There are 10 hidden switches. A switch that is on adds its own fixed numbers to the row, and there is some noise. The rows also spread widely along 13 directions, which tell nothing about the answers.
Known rows, each followed by its switches (1 for on, 0 for off):
[ 20 -10  -7  10  -8 -28 -16 -11 -11  16  25  24  11  -5   0   9 -16  -7
 -16  10  20  -2   3   8 -25  -4  -9  11  -2 -18 -15]  0 0 1 0 0 1 0 1 0 0
[-12  10   5  -5 -30  -2  -8 -21  11 -16   5 -19   0  -5  13  -9  23   2
 -30   5 -22 -11   4  25  27  -9  -8 -40  16  14   2]  0 1 0 1 1 0 1 0 0 1
[  5  11 -18  23  -2  10 -24   7   0 -32  -7  23  21  -8   3   1   4  -5
 -12   7 -24 -13 -23 -12 -18   6  -8 -15  -8  28  12]  1 1 1 1 1 1 0 0 0 1
[  3  29  12   1 -22  -7   3 -17  19   1   8 -30  14  15  12 -22   3  10
 -18   4   3 -19  20  21   0 -17 -11 -30  14  -5  17]  1 1 0 1 1 0 0 0 1 0
[ -1  13  -9  -6 -18   3   4 -10   6   6   4  -7   4 -19  23 -27   6   4
   7  -1 -10 -28   2  -6   1   2  11 -17 -12 -13   0]  0 1 0 1 0 1 0 0 1 1
[ -3  12   9  -1  -7  -5  32 -25 -17   7 -15 -26 -33  -6   0 -17   5   7
  14   4  22 -12  -4  13  14  -3  -1 -21  -7  13   2]  1 0 1 1 1 0 1 0 1 1
[-28  11  -6  -5 -20  -4 -18  -9  10   7  16  11   9  -9  21 -26  18   5
 -26 -15  13   3  -4  11  -8  11   5 -12  -5 -15   0]  0 0 0 0 0 0 0 1 0 0
[  8 -19  23   2 -36  10  21 -34  -7  -3 -26  -2 -39 -18  28  -5  -3  -5
  30   7 -22 -27  33  -1  14 -17   0 -20  37   5  10]  1 1 0 0 1 1 1 0 0 0
[  6   0  -5  11  -6   0  -2  -7 -19  21   1  -8  -7  16  15 -12 -14   1
  13   8  22  -9  10  -6 -23   5  -2   6   2   1  13]  1 1 0 0 1 0 1 0 0 1
[ 10  -6  24   3 -35 -10  12 -10  17 -15   3  41   0 -35  19 -21  -1 -12
   8   1 -14 -19  25   4  -6 -13   4 -20   1 -24  -8]  1 1 0 1 0 0 1 0 1 0
[ 15  -7   7 -11 -13 -19  -5 -10 -13  28   8  -6   3  32  13   4 -35 -17
   3  -4  29 -17  17   3 -32 -14   6   1  -6 -12  -3]  1 0 0 0 0 1 1 0 1 0
[  9  19  -2  10  -9   8 -13   5  18 -43   2   6   8 -24 -18  -4  14  11
  -2  18  -9 -32 -14  12 -13 -15 -16  -5  -1   3  22]  1 0 0 1 1 0 0 1 0 1
[ 17 -14 -17  11 -25 -20 -17 -25  10  17  19 -45  -5   0  11 -20  20  -2
 -10  29  -9  -8  36  38   7 -23 -25 -33  22 -10   3]  1 0 1 0 0 0 1 1 0 1
[ 13  12   0   1 -14  -2  -2   5   8 -15  12   6  20 -15   8  -2   2  -2
  -6  19 -17 -20   2  -1   9  -7  -6  -8  -3   4  -2]  0 1 1 1 0 0 0 0 0 1
[-15  18  21  14   7  -3  18 -24   5   8 -12  -7 -15   3  15 -21  -8   7
  11  -6  -2   3   8   9  22  -7  11 -14  -7  16   5]  1 0 1 0 1 1 0 0 0 0
[-11  28  14  -9  -7  -2   5 -11  21   1   0  -3   8   7  15 -23   0   0
  -6  -8  -8 -11   7   8  11  -6  11 -30 -14  -6   4]  1 0 0 0 0 0 1 0 0 1
[-18  34   9   7  19  -3   7 -17   6  20  -5 -54  -1  39   5 -28 -13  18
   9 -10  30  -9   5  19  -7 -14   6 -16 -17  12  27]  1 1 0 0 1 1 0 0 1 0
[ -2  27 -21   4  16  10 -13  -1  -9  -6  -9 -24   5  12  -3   3   4   8
  -8   5   7  -9 -33  -7  -2  11  -4 -12 -13  27  14]  1 0 1 0 0 0 0 1 0 0
[ 17 -26  -5   6 -17 -13   5 -42  -3  23 -15 -10 -24  -7  14  -7   1 -15
  20   4 -30 -20  25   7   6  -8  10 -41   3  -7  -5]  1 1 0 0 1 1 0 1 0 1
[  6   3  -2   1 -21 -10 -18  -8  13  -9  11  40  19 -16  11 -11  -1 -11
 -17  -5  -4 -17  -1   0 -30  -1   4 -22 -13 -20   0]  1 1 0 1 0 0 1 1 0 1
[ 13  35 -27  -1 -10  14 -21 -14  -4   4   1 -32  14  11  25  -8  -9  15
 -10   9  -3 -41 -13 -21 -23   2  -1 -13   9   2  24]  1 1 0 1 0 1 1 0 1 1
[ 21  43  -8  22  16  -7  -1  -7   8 -19   3  11  21   9 -23  -8   2   9
 -32   9  -3   7 -23   2  -4  10 -23 -32  -8   6   4]  1 0 0 1 0 1 1 0 0 1
[-14  18  19  22  20 -10  24 -28  -7  18 -20  -5 -13  26   0 -24 -11   3
   7 -16  18  17   0   8   3   6   9 -29 -23  19   3]  1 1 0 0 1 1 0 0 1 1
[-15  25   0  27  19   1  12   3  -2   4  -5   3   3   4   9 -35   1   0
  12  -6   7  14 -20  -4   6  24  19 -12 -52  29  -2]  1 1 0 1 1 0 0 1 1 1
[ 22  -4   2  11   4  -9 -21  11  -3 -13   2   3  24  30   0  16 -30 -21
   2  13   1 -18   3   1 -33 -24  -6  -5 -17  24   8]  1 1 1 0 0 1 1 0 1 1
[  7  -1  -6  -4 -43  -2   0  18  -6   1  23   1  10 -11  24 -22  14 -13
  -3  20   5 -15  12  14  10  10  -3   3 -11   4 -13]  1 0 0 1 1 1 0 1 0 1
[ 20   5  20  29 -24  -6  18   3   6 -19  -2  11  14  17   1 -19   3  -8
 -12  15   3   7  27  16  -8  -9 -34 -26  16  16   7]  1 1 0 1 1 1 0 0 1 1
[ -8 -22   6  32  -3  -1   0 -19  12   7 -18   8  -8   4  23 -39  -7 -13
  25 -13  -9   6  32   0 -28 -14   0 -27   1   1  18]  1 1 0 1 0 1 0 0 1 0
[-28  29  -2 -10   4  -2 -33 -20 -18   4  10 -37  -7   6  22   8 -19  12
 -19  -5  26 -22 -34   9   1 -11  25  18 -13  30   4]  1 0 1 1 0 1 1 0 1 0
[ 12   8   0  38  15 -16  -2 -20  -6 -12   5  -6 -18 -11 -23 -11  -2   9
   2  18   6   4 -10  22  -2 -10 -13  -6  -8  14   1]  1 0 0 1 1 1 1 0 1 1

New rows. What belongs after each?
[  3   8  -2   8  -6 -12  -7  19  -5   4  19   1  25  16   7 -14  -2 -19
 -12   8   8  10  -2   9   2  11   4  -7 -36  18 -20]  1 1 0 1 0 0 0 0 1 1
[ 29  14  -7  13   1 -13   5  -8   8  -1   4 -12  10  -3  -3  -9  -3  -3
   1  19 -16 -14   4   1   4  -8  -9 -21 -10   0  -4]  1 0 1 1 0 0 0 0 1 1
[ -6  -2   4  10 -12  -2 -29 -13  20  -5   5  41  10 -21  33  -7 -10 -12
  -3 -10 -38 -11   4 -14  -7   0  27  -4  -9  -7  -6]  1 0 0 0 0 0 0 1 0 0
[ -9  19   2  23   6 -16   6 -26   8  17   4  -5  -2   7  13 -38  -4   8
  -6  -6  16   8   5  17  -7  -2   1 -23 -17   1   9]  1 0 1 1 1 1 1 1 0 1
[ 29 -10 -11  40 -17 -12  -1  -3  -9  -5   7   2   9  -1   5 -14   6 -10
  -8  28   2   8  17   9 -12   0 -34 -16  10  17  -2]  1 1 1 1 0 1 0 1 1 1
[  5  10   4  -5  -1   2   5  -1  -2  -7  -5 -25  -3  -4  -3   0   1   2
  15  15   1 -22   1   8  11 -13  -3  -9  -6  13   8]  1 1 1 0 0 0 0 0 0 0
[ -1  17   8   1  -1  -2  27   1  -2 -11  -9   3   3   3  -6 -17   2   2
   4   0  16  -8  -8   8  -1   0  -9 -27 -20  12   9]  0 1 1 1 1 1 1 0 0 1
[ 14  -8 -20  35  -6  -9  -2  -1   3  -1   7  12  -6 -23   7 -37  13  -7
  17  11 -11   3   4   3 -14  12  -5 -17 -19  -4  -3]  1 0 0 1 1 0 1 1 1 0
[ -5   5  11  10 -19  -2 -25  -3   9 -11  11  10  15   6  14  -1  -4  -2
 -17   6  -6 -10  12  11 -11 -13  -2   0  10   7  10]  1 1 0 0 1 0 0 0 0 1
[ 25  -6   2   8  -1 -13   3 -19   8  -1  -5   3   5  -5  -1   3 -16  -8
  10   9 -16 -23  12  -4 -15 -23  -3 -21  -2  -8   3]  0 1 1 1 0 0 0 0 1 1
[-19  -8  24  -5 -26   2   6 -14   4 -24  -4  25 -21 -45   8  -6   4   5
  13   0   2 -26   3  11   0 -23   6  11   7  -5   7]  0 0 1 1 1 0 0 0 0 1
[ 16   0  -2  18  -8 -10 -19 -14  -3   0  10  11   2  -5  15   7 -16 -10
  -6  13 -22  -9  -2  -2   5  -1  11   3  -4  13 -11]  1 0 0 1 1 1 0 1 0 0
[ -3  19 -25  20  31   7  -1  -7 -30   4 -20 -12  -9  10  -7 -11 -11   9
  13  -4  31  -5 -40 -18 -33  16   0  -8 -31  26  16]  1 1 1 1 0 1 1 0 1 1
[ 14  14 -12   5  16  -7  -7   1  -2   0  -2 -21   8  25 -16   0  -1  -7
  -5   8   4  -1 -14   8  -5   3  -9 -27 -21  14   4]  1 0 0 0 0 0 1 1 0 0
[ -4 -16   0   5  -5   0  -5  -9  -5 -19 -32  -2  -6  20 -12   5   3 -17
  -1 -13   7  -5  -2  11 -32 -18 -22 -39   6  20  18]  1 0 1 0 0 1 0 0 1 0
[ -3  -4  13  -2 -18 -12  17 -18  11  20   0 -11 -11  -9  28 -32 -11  -8
  29  -6  -3 -24  28  11   2 -20  21 -14 -17 -12  -1]  1 0 1 1 1 1 0 0 1 0
[  3  -8   0  34   8   0   4   6 -16   5 -11 -14  -1  31  18 -17 -13 -16
  18  11   6  17  13  -1  -6   0  -9 -12 -15  43   5]  1 1 1 0 0 1 1 0 1 1
[ 11   7  -1  31  41 -11   4 -40  -4   8 -20  -8 -21 -10 -13  -5 -26   9
  30   1  -5 -11 -12  -7 -13 -17  14 -13 -23   9  10]  1 1 1 1 0 1 0 0 1 1
[  2  -8  24  19 -19   1  21 -13  -6 -23 -17  52 -14 -33  10  -4  -7  -3
  15  -2  -3 -11   2 -14 -14  -5  -1   0   5   5   2]  0 1 1 1 1 0 0 0 1 1
[ 16  10  -2  26  27  -8  -2   1   4  -6  -3 -12  12  14 -10  -6 -17  -6
  14  13 -12  -3  -4   6  -2 -11   0 -14 -28  27   8]  1 1 1 1 1 1 0 0 0 0
[ -3  10   1  -3  -7   1 -11  -8  -8  -7   5 -10 -11 -14   5   1  -9  10
  12  11  10 -34  -8   9  -8 -18   7  15  -5   6  11]  1 0 1 0 1 1 1 0 0 1
[-13  15 -13  24  13   9  -6 -10  -4   3 -16 -11  -1   6  10 -28   0  13
  11  -7  15  -5  -7  -9 -31   1  -5 -13  -9  11  27]  1 1 1 0 0 1 0 0 1 1
[ 27   6   9  -1 -26   3  31   7   7 -17 -17   0  12  16   0 -13  13 -14
   1  16  -8 -11  25   3   3  -6 -36 -52  13   7  12]  1 1 1 0 0 0 1 0 0 1
[  4   1   2  29   1  -2  -8  -1   2 -18  -3  27  18   6   6  -5  -7  -6
 -13   3  -1   9  -2  -4 -20  -3 -16 -11  -1  23  10]  0 1 1 1 0 1 0 1 0 1
[ 26  14   6  -9 -23  -2  18   1  -4  -2   8 -10  -1 -14   6  -2  -5  -1
   9  21   0 -29   7  -2  13  -3  -3   2   3  -7 -10]  1 0 0 1 0 0 0 0 1 0
[ 16  20  28   8   4   7   9  -9  18 -38 -26  19   6  13 -10  14 -18  -3
   8  -1 -16 -25  -3  -6 -15 -21  -5 -29   2  17  28]  1 1 0 0 1 0 1 1 0 0
[ -5  13  17  -6 -12  -8   3   3   6  -5  11  -2  13  -1   5 -15  -8   0
   0   6  25 -18  11  19  -8 -22  -3   0 -14   0   8]  1 1 1 1 0 1 0 0 0 1
[ -5  -8 -22  -8 -14   1 -12  -1  -7  16   0  -6  -3  -6  11 -20   9  -8
  10  -6   8 -20  -2  -3 -25   8   8 -11 -19 -17   0]  1 0 0 0 0 0 0 0 1 1
[ 11  13   6  29   7 -10 -18 -26  20 -16   2   9   3  -5   2  -7 -19   9
  -1   8  -9 -20   3   8 -26 -29  -5  -7   3   2  25]  1 0 1 1 1 1 1 1 0 1
[  0  10  -8   3  -6   5 -12 -10  -1   8   2 -11   0 -10  19 -10 -10  10
  17   9  -1 -36   3  -4 -16 -10  10   8  -5  -2  18]  1 1 1 0 1 1 0 0 0 1
[-10  15 -10  20  14  -5 -27 -32   0  20   6  -6   0  -7  25 -13 -14  13
  -3   0  -7  -9  -4  -7  -8  -3  20   1  -7   1   6]  1 1 1 0 0 1 0 0 0 1
[ 25  -5  -5  34   4  -7 -10  13  -5   4   8 -14  14  34  18  -7 -20 -26
   7  24 -25  13  14  -4   8   2   1  -4 -19  41 -10]  1 0 0 1 1 0 1 0 1 1
[-13  34  -4 -23 -32  -5 -10 -12   4   1   9  10  23  -1  25 -15   9   7
 -40 -13  18 -27 -11   2 -21   7   1 -29  -4 -18   4]  1 1 1 0 0 0 1 0 1 1
[ 13  31   9  -7 -24   5  29  19  17  -9 -17  27  46  37  29 -27  -4 -24
 -20 -16  -5  -3  10 -23 -17  17 -12 -60 -16   7   7]  1 1 1 1 0 0 1 0 1 0
[  5  -6  14  -3 -33   6  -2  32   2  -8  16   9  17  10  26 -16 -10 -20
  12  17   7 -14  28   6  -6 -11  -5  16  -5   8   0]  1 0 0 0 0 1 1 0 0 1
[ 10  -3   8  18   6 -11  35   6   0   1 -14  -2  -3   6 -15 -34   0  -6
  32   1  28  -1  15  13 -25  -8 -17 -24 -25  -1  15]  1 1 1 1 1 0 0 0 1 0
[ 21  33  -7   5 -33 -14   7  -1  -4 -21  21  25  25 -18  -3  -7  17  12
 -47  16  13 -15 -15   9  -9  11 -32 -23  10  -9  -7]  0 1 1 1 1 1 1 0 1 1
[  3  -9   3  13 -11   7  -4  -3  -6  -9 -11  -3 -12 -10  22  -6  -9  -5
  30  10  -9 -25   8  -7 -13 -12   7   1  -1  17  13]  1 1 1 0 1 0 1 0 1 0
[  0  14  -8  18  13 -11  12 -16 -15  16  -6 -28  -1  35   2  -6  -1  -6
 -17   4   4  22 -13  10  25  14  -6 -30 -18  42  -8]  0 0 1 1 1 1 0 1 0 1
[ 12  13 -17  23  14  -5   2  -1   0 -15  -9 -17   3   8 -25 -16  19   6
   1  13  10  -1 -13  18 -16   0 -29 -39 -13  16  23]  1 1 1 0 1 0 1 1 0 0
[  0  12 -19  -3   4  -6 -18  -3   9  -5   7  -1  15  -7  -4  -9   1  -3
  -8  -6 -13 -19 -21   0 -12  -1  10 -19 -30  -4  -4]  0 0 0 1 0 1 0 0 1 1
[ -4  22  -2  -3  -2 -26  -8 -49  -1  24   9 -56 -13  15  -2 -12   1  17
 -27   3  28  -9   3  36   0 -23  -9 -32  11  -7   8]  1 0 1 1 0 0 1 0 1 1
[ -1  -4  18 -10  -3  -5  23  -3 -12   2  -8 -15 -25  -4  -5  -8 -12  -2
  38   6  26 -25   7  18   0 -21   5   4 -18   6   7]  1 0 1 0 1 1 1 0 0 0
[ 10  21  10  12  -5  -9   5 -10  -4  -2  13 -10  -1  -6   2  -7  -6   4
  -7  18   1  -4  -1  11  23  -5   1   2  -7  14 -14]  1 0 0 1 0 1 0 0 1 1
[ 20  17 -16  -3 -17 -18 -10  -2  -1   7  33   3  14 -38  14  -6   6  -4
 -14  25 -23 -18  -8   6  33  10  12   1 -19  -9 -35]  1 0 1 1 0 1 0 0 0 0
[ 19  39   6 -14  -9   0  24  11  18   4   4  -5  31  22   6 -16  -7   2
  -5   3  -2 -20   7 -11   2   3  -5 -23 -13 -13   3]  0 0 0 0 0 0 0 0 1 1
[ -7  -7  14   8  -4  -7 -17 -11  14 -24   4  11   1 -15  -3  -3  -1  -5
  -4   4 -13  -7   4  17  -3 -25   0 -13  -3   7   5]  0 1 0 1 0 0 1 0 0 1
[ 16   2  15  10  18 -19  14 -17  16   3 -11 -12   5  25 -16 -12 -13 -10
  14   4  -3  -1  23  19  -7 -29 -10 -45 -16   1  12]  1 1 1 0 0 0 1 0 0 1
[ 11  22 -15  14  12  -1 -23   4   0 -15  11 -27  10  -5  -3  -2 -12  11
  11  21   4 -34 -18   3 -22 -17   0   9 -17  14  21]  1 1 1 1 1 0 1 0 1 0
